All rows are made from the same 12 directions, up to rounding. Whole rows:
In the rows, 128 means zero.
[[158  91 125 155 136 135 150  81  79 100  93 154 115 124 174 111 120 124]
 [160 114 110 116 128 130 150  86 136 116 142 102 117 156  86 108 144 120]
 [172 126 171 142 134 152 159 157  89 113 128 130 137  71 164 131 118 133]
 [ 55 161 134 117 141 125 150 116 139 111 182 144 142 104 147 107 145 123]
 [151 127 138 161 116 114 136 154 117 144 117 133 130  91 155 152 111 131]
 [ 99 166 152 133 109 113  85 135 123  90 123 145 121 108 160 124 187 115]
 [159 175 152 120 118 141 105 118 113 106 132 116 131  99 150 115 195 111]
 [ 90  94 170 145 127  67  93 145 124 110 104 152 150  98 193  90 114 145]
 [188 128 156 138 153 101 103 143 123 138  82  87 167 152 136  95 107 156]
 [143 117 169 131 156 159 138 158 107 123 144  97 149 153 133 115 127 140]
 [ 82  92 113 127 135  98 137 106 130 132 124 136 141 132 157  98  98 139]
 [ 80 126  96  88 122 150  96 149 139 186 109 116 140 134 151 150 105 138]
 [133 101 146  76 120  87 113 116 190 127 120 107 108  94 109 121 124 146]
 [149  84 116 150 151 180 109  85  82 174 103 125 119 179 199 142 137 121]
 [105 189 134 118 165 166 141 150 123 126 155 151 156 132 106 127 114 132]]

Rows cut short, each followed by the rest of it:
[119 150 159  78 116 186  76 151 137 113 144  97 102 147] -> [115 150 208 114]
[166 175 119 133 126 111 101 148 165 157 106 140 123 120] -> [ 86 168 114 133]
[127 119 100 147 154 135 126  63 112 148 103 128 124 170] -> [178 124 131 129]
[ 59 129 112 126 139 131 139 152 147 158 151 155 134 126] -> [129 153  86 136]
[153 168 128 119 114 100  82 119 180 190 142  88 129 108] -> [140 152 174 122]
[108 118 110 144 161 139 139  95 121 107 105 105 116 222] -> [124 127 124 142]
[178  58 167 106 142 152 136 122 151 116  97 103  63 138] -> [121 175 115 151]
[104 126 152 139 135 144  88 156 102 146 108 119 144 138] -> [196 134 140 135]
[146  93  69 123  93 163 133  88 101 109 114 156  85 167] -> [ 78 139 144  94]
[130 156 147 169 138 103 165 159 137 126 152 124 141 107] -> [125 144 107 138]
[ 98 130 135 188 115 117 156 158 113  73 145 184  99 136] -> [ 99 159 122 115]
[166  97 135 103 151 147 116  59 123 111 134 150 116 150] -> [111  84 153 114]
[107 134 100 160 118 116 116 134 114 128 109 181 127 140] -> [120 140 106 119]
[145 193 100 139 143  70  93 103 157 125  81  96 160 186] -> [ 98  96 132 145]
[111 109 139 122 131 147 153 141 135 121 163 100 117 148] -> [111 138 136 129]
[ 97 135 100 146 138 148 169 139 135 115 132 126 102 181] -> [ 87 173 101 135]
[154 130 162 146 129 172  78 165  81 174 120 119 152 121] -> [201 140 158 119]
[138 160  63 136 113 172 180 106  67 136  95  87 139 129] -> [174 141 124 123]
[ 66  76  79 138  50  65 108 149 140 102 103 118 102 156] -> [ 99 131 132 117]
[181 114 164  69 152 193 145 138 113  98 139 165 125  91] -> [ 74 107 107 128]
[ 87 144 148 106 158 142 140 143 170 134 203  88 142 177] -> [ 77 118 146 133]
[164 132 109 166  97  88 119 116 122 118  81  97 112 143] -> [141 142 147 127]
[122 150  90 101 107  88 163  91 148 109 111  36 138 130] -> [134  98 146 143]
[ 47 200  86 157 111 187 167 187  66  68 135 129 137 185] -> [103 156 139 114]
[114 143 137 118 137 155 111  98 119 126 110 141 103 107] -> [193 152 159 125]
[137 119 123 146 129 116 108 144  84  79  69 139 151 179] -> [112  86 108 137]
[149 174 147 178 106 129 119 130  56  51 105 137 137 123] -> [168 100 194 105]
[161 180 151 115 157 138 100 141 113 138 143 120 194 133] -> [114  68 141 127]
[154 172 153 140 177 111 108 103 138 112  89 115 141 161] -> [145 113 132 153]
[149 161 122 115 112 156 130 145 100 101  73 118 115 101] -> [150 156 132 135]
[128 165 129  95 102  71 140 130 147 103 110 123 152  31] -> [141  92 117 140]
[148 119  98 129 104  65 122  81 158  99  95 186  99  98] -> [ 86 116 111 121]
[163 102 159 124 133 119 141 162 163 143 153 120 119 115] -> [ 78 146 102 138]
[ 77 138 105  92 125 132 114 103 109 111  93 123 142 123] -> [179  97 134 135]
[141 136  79  94 113 133 147  77 112 127  93 146 128  81] -> [145 109 112 123]
[ 65 168 120 103 129 141 102 157 154 132 111 135 113 131] -> [135 173 126 140]
[152 111  65 153 131 116 164  93  75 154 100 181 174 108] -> [139  80  53 122]
[147 110 180 137 151 138 181 165  99  60 123  87 137 138] -> [123 106 108 156]
[ 86 133 113 128  66 112 146 197 107 101 147  88 150 108] -> [111 117 140 118]
[122 166 157 142 167 117 136 140 143 127 125 184 137  85] -> [141 142  87 146]
[147 152 111 104 101 149  86 139 159 130  89 105  75 156] -> [ 90 196 163 124]
[135 154  82 113 116 103 127 107 130 117  72 127 135 127] -> [114 115 104 137]
[ 80 150 113  93 116 170 129 149 136 152 148 106 119 117] -> [144 165 144 125]
[ 87 111 146 149 105  79 100 175 155 111 143 175 121 122] -> [ 89 133 116 124]
[157 158 118  98 116 181 121  78  97  69 122 129  98 141] -> [111 114 205  98]
[ 83 200 127 126 152 102 120 120 151 112 141 105 159 154] -> [129 102 151 139]
[123  84 124 120 162  99 153  75 164 132 105 113 106 148] -> [144 128  89 158]
[129 136 182 140 143 139 102 172 127  61 136 164 114 169] -> [ 64 126 146 126]
[112 153 133 171 101 112  88 158 127 160 130 116 126 125] -> [175 168 169 116]
[166 174 127 161 135 131 121 129 111 103 119 138 133 162] -> [ 93 126 148 118]
[100  78 120 125  82 103 100 195 116 114  97  90 142 167] -> [103 113 113 137]
[134  86 123 133  93 105 129 128 147 123 142 106  99 137] -> [100 139 148 117]
[ 88 108 157 161 152 126 181 136 129  68 174 149 109 159] -> [ 96 127 118 132]
[159 135  99 187 105 105 112 108 124 191 131 143 123 115] -> [164 163 143 104]
[ 93 141 113  58 136 147 175 117 143  99 147  92 139 113] -> [ 99  96 115 142]
[166  67 125 152  67 135 162 158  98 151 129 105  97  62] -> [168 175 127 113]
[ 22 175 110 132 128 100 130 158 175  76 135 148 104 177] -> [ 70 161 121 140]
[108 165  92  97 152  81  79 135 140 153  66 105 208 176] -> [112  58  75 162]
[143 145 104 130  85 122 174 187 116 126 118 119 136  65] -> [104 155  85 131]
[116 145 170 153 145 109 135 124  95  36  85 111 127 146] -> [174  99 153 148]
[116  99  53  94  90  98 176 107 127 151 128 110 158  93] -> [104  84  75 127]
[153  81 132  94 116 138 129 138 148 146 109 109 101 110] -> [117 154 106 140]
[112 130 119 121 155 128 119  99 148 134 142 194 123 136] -> [ 96 121 106 123]
[ 78  77 128 134 148 153 123 120 119 137 121 105 111 197] -> [167 143 126 139]
[130 141 181 168 144 112 100 157 138 125 127 104 122 151] -> [161 153 157 140]
[ 62 161 118 182 186 144 194  85 120  81 144 153 101 191] -> [148 158 117 139]
[119 144 126 137 138 131 165 151 132 123 150 129 137 127] -> [ 99 135 101 134]
[155  86 126 144 112 125  79 113 133 171  93 146  92 129] -> [165 170 138 120]
[166  91 159  87 119 163 110 195 108 118 145 132 158 130] -> [ 51  88 109 124]
[128  58 165 122 137  97 118 134 144 119  96 141 111 110] -> [153 125  89 154]
[139 122 187 126 124 186 122 169  82  95 185 128 138 121] -> [127 106 186 102]
[181 148 168  77 123 140  87 176 134 105 121 114 153 114] -> [ 64  92 142 131]
[122  91 115 170 110 100 112  90 109  68  62 145  74 179] -> [149 143 148 126]
[ 81 107 166 125 133 113  98 126 165 128 131  49  99 174] -> [185 153 185 146]
[142 107 163 160 144 113 145 107 122 125 145 103 125 127] -> [178 120 149 132]
